The first 4 rows are patterns. Each new row is the sum of 2 different patterns, raised or lowered, with some noise. Before adding, each is slid sideways (what falls off one end comes back at the other) and multiplied by a number that may be negative. Names go in the order of the patterns.
In the rows, zero is written as 128.
Some rows, each with the names of its patterns after it:
[128 121 123 102 145 119 127 121 132 142 130 112  89 122 124 101 118 143
 116 125 118 129 132 109 135 141 128 121  99]  (1)
[127 128 119 155 141 118 154 122 122 128 123 104 121 112 125 131 171 144
 151 176 124 124 129 137 107 151 118 175 129]  (0)
[176 151 128 129 133 149 119 103 156 134 133 134 176 117 121 137 133 148
  98 120 115 164 101 115 128 131 134 102 125]  (3)
[ 80 132 125 130 117 127 137 121 126 110 142 119 148 130 113 109 137 117
 120 140 124 134 130 121 119 126 120 176 108]  (2)

New rows, each followed by the names of its patterns:
[154 116 125 118  83  69 115  89 124 125 108 145 153 117 105 107 137 131
 123 130 124 119  96  83 134 132 122 114 157]  (0) (3)
[117 108 123  98 106 163 124 131 112 145 141  94  77 153 112 116 134 160
 113 112 121 111 135  81 160  86 106  96 103]  (3) (2)
[ 33  97  98  79  91  72  78  47  67  75  72  67  80  73  57  69  89 104
  69  72  45  59  76  44  62  94  70  70  72]  (1) (2)
[116 125 104  97 133 105 126 125 172 148 136 181 137 123 124 115 110 145
 115 154 143 122 129 113 159 151 121 140  95]  (1) (0)
[127 132 153 116  47 100 125 102 112 119 126 146  91 122 125 104  85 148
 132 111  96 106 150 130 114 106 144 140 122]  (1) (3)
[120 141 118 164 103 117 135 111 148 106 116 104 133  98 107 117 101 143
  91 121 162 147 135 124 112 109 111  98 127]  (1) (3)
[148 123 134  96 116 145 124 158 111 109 121 117 127 130 144 133 156 140
 139 126 128  91 161  96  53 138 132 132 115]  (0) (2)
[187 123 156 166 127 142 131 148  98 173 138 145 121 123 189 173 151 120
 180 145 151 137 138 177 159 100 130  99 162]  (3) (2)
[140 116 123 128 121 124 117 145 121 102 129 154 112  93 144 119 138  95
 121 129 153  90  77 116 122 105  94 134 147]  (1) (3)
[ 80 149 147 118 114 123 132 107 122 139 124 131  85 129 101 115 111 153
 108 129 121 117 140 123 108  91 123 121 102]  (1) (2)
[ 99 108 122 142  97 111 119 106 134 104 114 119 138 100 126  64 136 154
  96 111 121 147 115 105 136 118 117 106 121]  (1) (2)
[ 81  81 106  59  83 148 111  99  97  94 107  83  64 158  83  60 103 137
  84  79 101 105 106  63  70  92 123  83  81]  (3) (2)
[136 142 138 129 150 107  81 108 138 141 128 130 159 115 144  90 150 131
 155 145 108 112 153 109 134 151 135 145 156]  (0) (2)
[155 138 152  91 113 116 101 167 143 145 137 183 104 155  95 145 137 129
 146 126 160 155 116 166 154 125 154 164 154]  (1) (0)
[147 116 156 104 120 118 114 125 143 108 143 112 121 133 120  93  91 102
 115 104 149 143 133 155 110 120 124 116 113]  (1) (0)
[100 161 131 135 127 173  95 144  94 136 127 116 134 126 157 141 113 159
 145 114 143 149 142 139 129 144  90 106 109]  (1) (0)
[122  98 123 155 106  98 114 126 122  68  99  98 165  84 100 110 132  99
  90 105 162 127  94 107 125 159 103  87 157]  (1) (3)
[198 160 158 150 156 176 154 134 182 120 172 193 191 148 148 167 158 161
 135 148 156 170 139 126 153 165 173 123 157]  (3) (2)
[109 153 170 129 125 127 155 113  80  98 130 135 165 122 163 200 101 125
 129 135  66 164 132 167 130 111 165 133 171]  (0) (3)
[141 124 167 102 131 143 148 104 155 149 146 129 128 145 150  84 129 139
 123 119 122 135 154 117 126 136 134  87 138]  (3) (2)
[153 175 139  97 115 123 162  91 119 124 146 117 110 104 170 161 141 118
 140 151 104 106 145 128 137 139 172 125  75]  (3) (2)
[128 117 112 127 102  93  98  80  51 123 106 105 117 128  96 123  64 103
 113 104 162  69  61 126  86 118 109 114 124]  (0) (2)
[129 171  80  77 116  89 138 126 131 132 143 112 127 102 124 149 134 127
  93 128 131 103 148 133 139 137 147 130 145]  (0) (2)
[112 135 134 128 141 103 141 120 113  56 123  93  74 119 129 135 116 132
  63 126  74  99 113 136 119  93 102 135 102]  (1) (0)
[ 90 109 130 128 117 109 152 118 131 112 147 139 150 119  86 114 138 101
 118 155 120 136 127 131 127 114 131 181 118]  (1) (2)
[155 128 142 167 167 124 120 149 139 110 132 169 135 147 130 175 169 162
 111 132 155 148 120 137 180 140 116 125 152]  (1) (3)
